There are 4 nested groupings, the coarsest first. Each group lies inside one group of the grouping before and may be the whole of it. The rows also spread widely along 18 directions, which tell nothing about the answers.
(in the rows, 128 means zero)
Known rows, each followed by its group in each grouping:
[107 170 171 111 143 122 110 165 103 139  99 149 169  81 141 110 141 134
 124 147 128 119  96 166 103 138 157  96 118 176 171 126  80]	K_359 Gaki noti K_247
[140  93 173  82 104 156 107  78 158 221 138 157 141 138 195 171 134  93
 139 111 116  52  43  34 148 136 148 138 161  92 142 125 120]	K_659 Tib Datuv K_982
[119 143 157  99  47  67  86  65 119  98  88 148  81 170 184 141 134  96
  99 119  83 101  94 115 121 123 132 110 145 137 100  91 114]	K_659 zonu monos K_682
[163  95 118 162  89 103  94 125  86 110 138  98  99 170 158 130 138 113
 120 132 110 163 146 144 130  80  97 149 160 136 132 114 110]	K_659 zonu dum K_377
[126 103 121 163 137 165 124 149 155 186  98 139 167 131 156 138 107 130
 120 100 165 108 101 128 121 147 135 131 122 119 102 117 144]	K_659 Tib Datuv K_550
[108 162 140 116 108  11  95  99  60 118  72 130  98  98 158 104 129  62
  92 109 102 111 115 141 164 137 132  85  29 197 169 122 102]	K_659 zonu monos K_388
[126 191 147 133 121 157 105 123 130 144  73 140 158 121 130 103 141 100
 137 103 140 155  96 167 118 183 152  84 125 129 136 120 159]	K_359 Gaki noti K_391
[131  99  96 157 143 163 153 136 148 190 107 115 136 148 186 133 125  62
 124  98 167  77  85 127 107  96 142  85 119  94 148  80 150]	K_359 rog Sonat K_138
[112 170 156 133 108 146 106 108 134 137 116  93 105 120 139 147  88 110
 157  62 132 138  76 123 122 136 169 120 135 133 116 107 148]	K_359 Gaki nevat K_194
[136  99 134 148 131 169 146 203 192 188 188  80 108 163 121 158  80 135
 166 164 163  91 160 105 144  53 122 159 148 115 145 124  86]	K_359 Gaki nevat K_231
[136 113 104 108 120 109 149  82 116 131 133 129  90 138 119 102 154  68
 110 146 171 106 136 124 163 138  95 162 144  70 160 106 138]	K_659 zonu dum K_446
[128 108 155 124 112 157  98 110 139 171 122 124  81 145 156 123 163  51
 149 112 185 127 112 124 149 142 116 142 154  97 146 119 121]	K_659 digin ranib K_721
[130 119 123 150 119 112 134 129  78 165 138 148 156  83 169 157 143 113
  92 115 105 120  78 101 110  74  95 120 136 105 121 124 116]	K_659 digin ranib K_299
[130 120 160 117  77 103 106 145 146 169  82 127 147 157 109 121  79 141
  97 129 149  95  86 130 172 152 104 153 142 131 160 113 133]	K_359 rog zipin K_587
[132 151 153 163 158 151 129 129  75 107 101 151 150 119 169 121 172  82
 155 121 157 123 157 158  91 108 127  87 128  76 125  86 138]	K_659 zonu Suk K_877
[ 86  96 210 153 156 120  91 107  64  87  94 129 175  90 165 127  83 129
 187  71 149 110 168  80 131 154 164 169  79 125  82 169 149]	K_659 Nisuk Vake K_815
[125 101  45 124  95 145 168 135 181 142 119 151 163 163 141 106 125 152
  68 171 130  97 120 153  96 121 116 154 201  69  96 103 119]	K_659 Tib Datuv K_982
[134 138 115  96 155 148 163  68 127 164 152 138 114  62 154 178 172  95
  86 145 137  69  76 105  94  89 105 136 142  69 118 101 143]	K_659 digin ranib K_721
[134 162 148 120  68  95  73 128  81 149  87  96 102 141 153 111 139  79
 114 118 166 118 159 186 167 106 112 138 136  98 155  77 122]	K_659 Tib Datuv K_550
[120 141 169  76 111  99 105  89  90  58 140 111  51 142  99 113 137  91
 166  88 104 151 103 123 127 145 168 102 138 145 182 108 125]	K_359 rog Sonat K_138
[141  85  83 161 142 123 131 145  69 115 139  74 138 128 146 117  90 108
 133  87 134 136 132 157 114  83 143 152 136 112 159 108 128]	K_659 zonu Suk K_877
[130 163 171 167 140 151 137 120 105 124 119 144 195 120 163 109 131 132
 175 152 136 113 148 110 113 121 135 135 159  85 124 129 119]	K_359 rog Sonat K_138
[145  85 111 203 156 115 126 110 112 104 126 153 164 160 193 121 139 171
 139 170 120 116 207 111 105 120 139 155 108 168  74 120 103]	K_659 digin ranib K_721
[131  72 100 124 141  99 138  95 103  88 138 100 114 102 122 136 127 101
 100 125  97 153 121 106 111 101  98 137  90 155 126 196 155]	K_359 Gaki noti K_391
[135 159 167 138 125  94 106 153  82 113 117  98 135 129 120 128 103  98
 166 104  91 140 149 126 143 100 143  74  62 153 164 146 138]	K_359 Gaki noti K_247
[ 80 161  46 139  95 118 163 113 195 172 123 118  97 121 171  84 117  59
 100 120 142 124  57 133 122 146 147 128 158 114 113 136  84]	K_659 zonu dum K_377
[ 93  88 130 127  83  71 132 111 101 107 110 134  94 156 173 118 130  34
 123  96 111 119 116  82 133  84 108  76  91 109 129 150 135]	K_359 Gaki noti K_247
[140 142 178  90 156 150  90  73 106 123  94  91 138  75 163 119 173  86
 133 172 169  93 154 168 113 133 126 171 130 118 151 155 134]	K_359 rog Sonat K_138
[100 169  65 163 138 128 171 197 151 132 116 133 118 106  81 100 103 151
  80 116 166 160  74 210  96 143 127 112 149 144 132  72 101]	K_659 zonu dum K_377
[130 147 103 151 114 123 129 152 150 148 114 197 103 156 129 125 182 169
  68 164 150 140 160 146 121 149 114  93 118 167  90  65 120]	K_359 rog Sonat K_138
[113  77  65 134 121 118 125 119 147 152 105  99 108 143 163 103 116  63
 103  94 139 134 110 131 128 136 148 112  87 161 136 155 144]	K_359 Gaki noti K_391
[150 159 151 145 144 175 132 163 138 186  77 146 180 128 127 130 137 132
 108 141 186  92 101 180 115 138 113 103 144  95 154  63 154]	K_359 rog Sonat K_138
[160 131 130 157 110 103 125  84 161 111  75 125 121 209 171 105 150  54
 140 177 120  93 154 138 130 127  99  96 114 108 127 122 137]	K_659 zonu dum K_446
[150 142 179  81  99 148  75 128 114 148 124 122  88 150 156 158 166 114
 126 139 139 104 127 156 119 100 147 108 154 140 161  67 116]	K_359 Gaki noti K_247
[135 149 194 154 125 158 103 156 173 112  46 112 161 193 140 111 104 107
 170 155 167  98 146 190 105 143 134  97 130 129 136 109 138]	K_359 Gaki noti K_247
[123 183 225 159 151 188 121  99 175  79  75 157 123 111 103 175 166 124
 144 152 171 154 134 142  73 153  64 105 122 108  36 154 194]	K_359 Gaki noti K_391
[104  93 109 119 149  94 179 172  97 102 159 192 162 111 110 118 105 204
 101 130  95 109  35 117  81 123 161 120 180 165 179  66  45]	K_659 Tib Datuv K_982
[109 147 173 120 135 167  82 164  81 102 114 110 132  85 128 145 129 163
 135 100 162 144 198 176  97 114 154 143 122 120  84 117 152]	K_359 rog Sonat K_138
[103 117 127 153  86  79 135  84 148  83 105 130  79 161 127 110 120  83
 120 130 136 140 125 111 139 137  83 147 132 115  89 150 129]	K_659 digin ranib K_299
[128 154  80 135 123 101 116  76  93 120 122 118  78 112 149  79 175  68
 112 117 152 167 132 161 143 164 139 139 123 143 146 112 118]	K_659 zonu dum K_446

New rows. What belongs after each?
[165  62 114 142 113 122 108 114 149 143 113 140  90 204 132 119 144  77
 124 119 124 149 111 109 151 158 108 109 117 154 153 136 139]	K_659 zonu monos K_388
[152 141 210 120 128 109 102 125 120 113 110 170 150 127 108 160 141 196
 112 194 119  96 139 131 123 134  89 157 141 152 118 107 102]	K_659 digin ranib K_721
[189  88 167 161 142 150  91 112 134 146 103 134 128 171 130 148 164  91
 142 153 139 145 180 112 154 144  70 125  88 129 119 169 172]	K_659 zonu monos K_388
[164 149 189 169 109 162  90 142 115 146 106 116 134 148 146 167 145 100
 147 118 135 144 111 140 112  88  85 104 155  92 115 103 151]	K_659 Nisuk Vake K_815
[115 157 175  91  92 126 131 125 112  81 136 111 142 142  85 102  89 128
 176 126 109 122 146 110 142 129 139 151 179  56 151 147 134]	K_359 rog Sonat K_138
[128 109 124 118 149 136 139 131 112 122 115 153 176 100 115 130 127 150
 109 128 118 117 118 128 108 142 126 131 124 108 121 138 145]	K_659 Tib Datuv K_982
[ 86 134 138 118 130 123 174 172 156 147 105 204 161 103 108 138 124 140
  84 137 127  86  57 118  93 132 105  87 137  98 113 111 108]	K_659 digin ranib K_299
[168 121  43 144 204 178 179 165 162 157 155 120 133 142  77 131 117 137
 133 110 125 124 148 145 115 151 174  81  72 126 146  95 176]	K_659 zonu dum K_446
[127 123  99 187 108 126 152 157 149 106  98 189 177 175 130  97 140 145
 110 140  84 175 120 114  93 147 106  67 136 133  85 155 136]	K_359 rog Sonat K_138
[123  68 134  64 161 160 139 130 166 137 119 110 115 137 129 124 131  64
 144 130 142  66 102 123 108 129 160 103 117 109 189 148 138]	K_359 rog zipin K_587
[116 126 145 139 119 160 137 115 150 159 139 115 188 131 146 130  73 121
 179 116 121 100 175  48 157 131 148 161 113  65  84 196 168]	K_359 Gaki noti K_391
[111 114 114 177 109  78 130  70 111  84 114 145  98 132 181 116 163  60
 125 108  79 188  89  78 105 119 103  78  97 173  94 186 125]	K_359 Gaki nevat K_194
[123 163 129 155 126 129 131 137 114 105 136 120 111  99  95  99 151 115
 128 134 139 203 110 151 118 137  96 132 155 138 139 160 114]	K_359 rog Sonat K_138
[164 131 102 140  91 128 115 111 211 190 145 114  43 167 128 156 161 115
  79 178 156 136  83 139 146 122  74 154 164 168 128 100  93]	K_659 Tib Datuv K_550
[108 164 110 156 160 127 155 126 136  75 104 113  77 115  86 105 126 109
 121 118 191 151 118 202 101 157 122 130 125 136 123  80 134]	K_659 zonu dum K_446
[113 130 121 159 115  77 114 187 105 124 108 117 134 147 119 119  82 103
 142  81  77 144 160 111 148 112 147  60  37 154 120 154 138]	K_659 Nisuk Vake K_815
[159 176 119 121 104  86 127 140 131 134 108 115 131 165 110 102 128 108
 116 187 109  98 175 164 160 116 108 114 112 111 162 107 114]	K_659 zonu dum K_446
[144 119 105 123 140 169 128 130 153 121 146 120  79 127 110 114 198 116
 106 194 200 150 178 192 110 120  86 176 184 102 127 113 107]	K_659 Tib Datuv K_550
[105  74  40 135 122 101 161 170 123 162 138 163 118 134 141  95 147 110
  63 144 159 113 184 129 147 114 110 132 100 104 113 116 113]	K_659 zonu dum K_377
[116 151 219 197 156 176 129 166 134 132 130 159 116 119 117 156 149 105
 187 107 178 171 124  92 115 122  85  88 117 115  96 141 140]	K_359 rog Sonat K_138
[104 149 179 159 186 144 162 146 123  91 112 176 206  90 145 132 117 198
 147 171 132  82 139 121  65 126 150 127 129 137  97 116 101]	K_359 rog Sonat K_138
[160  81 125  80 134 173 140  95 131 164 148  85 122 136 134 151 124  76
 135 128 153  58  95 125 124  88 122 167 184  32 181  97 152]	K_659 digin ranib K_721
[128 121  97  87 120 132 124 174 117 148 184 156 106 121  83  95 163 170
 111 168 148 151 190 141 159 145 141 170 165 123 159 116  75]	K_659 Tib Datuv K_550
[145  83 164 148 157 145 131 106 128  46 102 138 104 194 127 134 125 136
 159 125 155 109 132 155  81 141 138 126 156 126 125  59 143]	K_659 zonu dum K_377
[135 126 190 149 135 150 112 176 142 115 125 160 110 151  87 163 136 150
 153 117 134 156 135 122 117 132 106  91 117 139 105 121 134]	K_659 Tib Datuv K_550
[ 97 170 165 185 105 117 136 150  87  62 134 176  90 120 108 123 181  99
 146 109 127 231 149 116 105 104  71  67 133 110  76 144 132]	K_359 Gaki nevat K_194
[129 123 104 119 120 122 145  83  77 121 155 154 119 122 151 101 174  85
 129 133 141 125 166  98 146 124 120 151 153  53 130 115 134]	K_659 zonu dum K_446
[146 124  84 136 121 210  90 136 181 160 154  64  82 188 136 108 123  86
 195  91 156 173 230 135 152 154 200 132 114 117 104 153 173]	K_359 Gaki noti K_391
[152 124 157 130 145 179  95 128 168 174 127  91 158 121 144 181  71 141
 164  91  92 108 112  93 120 140 172 136  94 144  93 174 160]	K_659 zonu monos K_682
[ 96 184 162 100 102 150  86 121 109 142 121 136 122  59 135 129 155 108
 122  93 125 172  81 133 111 154 141 133 161 115 102 159 119]	K_659 Nisuk Vake K_815
[155 147 117  90 153 154 136  83 126 143 200  86  99  87 146 153 158 113
 144 165 104 115 120 106 109  80 155 154 156 131 164 137 102]	K_359 Gaki noti K_391
[ 32 138 128  91 142  72 147 137  77  37  84 180 148  39 114 118 109 157
  77  75  86 129 132 124  68 154 168  78  44 157  54 168 151]	K_359 rog Sonat K_138
[150 108 117 153 146 128 175 117 203 100 111 135 161 184  84 126  95 128
 143 166  78 122 125  85 120 146 100  94  95 127 112 192 169]	K_359 Gaki nevat K_194
[125  97  73 123 171 158 154 204 189 163 126 107 149 144  94  90  93 116
 143 128 137 115 109 168 116 155 177 102 111 151 186 145  99]	K_659 Tib Datuv K_550
[130 124 133 116 138 140 133 159 150 162 170 108  89 111 113 150 133 117
 132 149 150 117 123 126 134  92 115 145 140 124 150 124  90]	K_659 Tib Datuv K_982
[136 151 169 105 126 111 111  81  51 143 147 163 186  57 165 127 175 133
 121 166  98 124 146  75 142 117 114 158 132 112 137 174 115]	K_359 Gaki noti K_391
[110 166 142 148  98 123 114  92 112  77 132 170 101 117 123 129 170 138
 122 120 108 207 152 101 113 153 109 115 131 140  53 158 150]	K_359 Gaki noti K_391
[142  63 143 146 105  98 106 159 104 149 117 117 147 164 133 125  96 113
 128 114 113 125 148  90 166 107 102 127  92 139 149 166 139]	K_359 rog Sonat K_138
[159 120 185  86 145 181 116  86 135 145 164 126 139 117 114 154 144 129
 169 151 129 114 131  75 139 141 130 167 158  96 149 163 150]	K_359 Gaki noti K_391
[118 119 208 130 100 124  73 133  76  98 143 130 115 123 161 146 132 138
 162 123 127 144 155 109 122 101 125 172 170 126 106 139  83]	K_659 zonu Suk K_877
[ 76 109  92 116 139 119 140 142 145 125  79 108 174  79 172  89 110 108
  84 155 149  92 116 179  83 119 143 151 124 142 119 171  95]	K_359 Gaki nevat K_194
[146 141  39 133 124 118 163 160  85 142 177 152 159 110 120  93 148 193
  77 164 113 146 109 173 108 105 145 153 209 124 175  53  63]	K_659 Tib Datuv K_982
[133  89  80 138 132 135 155 149 107 175 152 153 158  98 115 105 159 102
  88 140 143 153 109 105 143 122  80 148 152  79 149 161 126]	K_659 Nisuk Vake K_815
[ 81 164 143 120 121  86 131 178  97 117  79 133 161 115 121 100  73 126
 126  96 133  92 136 159 131 131 173  83  73 140 151  93 124]	K_359 Gaki noti K_391
[119 113  68  88  88 117 137 145 165 160 162 132 143 147 107 102  89 164
 108 132  67 132 117  88 151 150 171 143 144 146 138 168 105]	K_359 Gaki nevat K_231
[125 199 103  98 139 141 133 107 126 158 133 124 164  79 139 100 138  89
 148 122  80 125 122 118 130 161 181 103 109  98 136 174 130]	K_659 zonu dum K_446
[126 164  54 146 164  78 175 170 137  73 157 105 118 137  29  43  99 149
 154 166 103 180 218 152 165 170 162 116  64 177 179 171 110]	K_359 rog zipin K_587
[112  64 115  76 110 117 111 145 137 150  89  73 134 110 161 161  77 113
  65 119 144  40  92 174  99  70 127 161 128 113 133 112 127]	K_659 Tib Datuv K_982
[118  69 165 104 113 142  82 174  84 123 109 104 137 119 152 155 122 100
 125  87 115 123 163 129 106  75 127 104  96 110 113 167 158]	K_359 rog Sonat K_138
[119 150 150 141 144 140 161 116 181 103 101 155 146 128 138 146 128 132
 118 167 118  94  72 135  67 128 109 111 156 117  94 122 113]	K_659 zonu dum K_377
[125 141 146 111 138 109 136 174 110  81 148 165 139 115  34 103 129 188
 132 156 108 175 163 137 141 165 114 136 133 139 144 155 106]	K_659 Tib Datuv K_982
[169 138 108 107 130  88 126 121 120 126 130  85 114 146  78 104 109 126
 121 156 111 119 147 149 170 137 132 135  99 157 206 123 136]	K_359 rog zipin K_587
[143 145  83 150  72 147 115 130 155 110 131 111  77 190  90 118 124 134
 115 102 130 205 147 156 132 146 121 122 162 124  93 106 171]	K_359 Gaki noti K_391
[ 98 146 154 127 115 132 119  97 159 136 117 165 138 119 162  92 169 115
 137 193 162 115 214  90 151 165 115 170 125 107  71 191 110]	K_359 rog Sonat K_138
[114 145 123 129 114 157 118  85 108 100 143 143 134  97 154 116 156 152
 125 121 122 168 126 117  92 148 148 164 186 114  80 144 130]	K_359 rog Sonat K_138
[134 145  94 125 120 150 134 155 129 177 125 149 141 103 115 147 143 170
  62 141 163 111 169 148 133 119 112 138 118  99  92  86 166]	K_359 rog zipin K_587
[153 108 123 109 112 142 113 188 151 115  81 113 123 175  58 120 123 116
  94 136 139 140 127 207 116 133  90  98 139 104 156 110 164]	K_659 Nisuk Vake K_815
[155 135 143 121 130 150 108 149 144 121 115 171 142 139 116 143 163 161
 107 160  91 150 122 150  90 148 122  97 142 155 112 132 119]	K_659 zonu monos K_682
[105 117 155  97 102 104 130 133 156  96 147 107  78 149 109 126 103 140
 134 170 150  91 166 120 141 105 126 176 152 125 132 124  93]	K_359 rog zipin K_587
[106  88  93 175 146 159 138 136 147 110 113 152 116 136 142  89 164 130
 108 146 202 166 170 157 100 160 113 157 146 140  84 133 126]	K_359 rog Sonat K_138
[128 102 176  74 111 132  76  95 156 123 124  95 108 134 157 123 134 112
 146 167 113 113 116 123 124 139 151 173 160 176 154 184  81]	K_359 Gaki nevat K_194
[127 134 128 100 136 134 159 116 163 159 140 160 126 131 131 136 133 115
 127 134 116  81  40 101 111 136 149 101 159 116 168  91  96]	K_659 Tib Datuv K_550
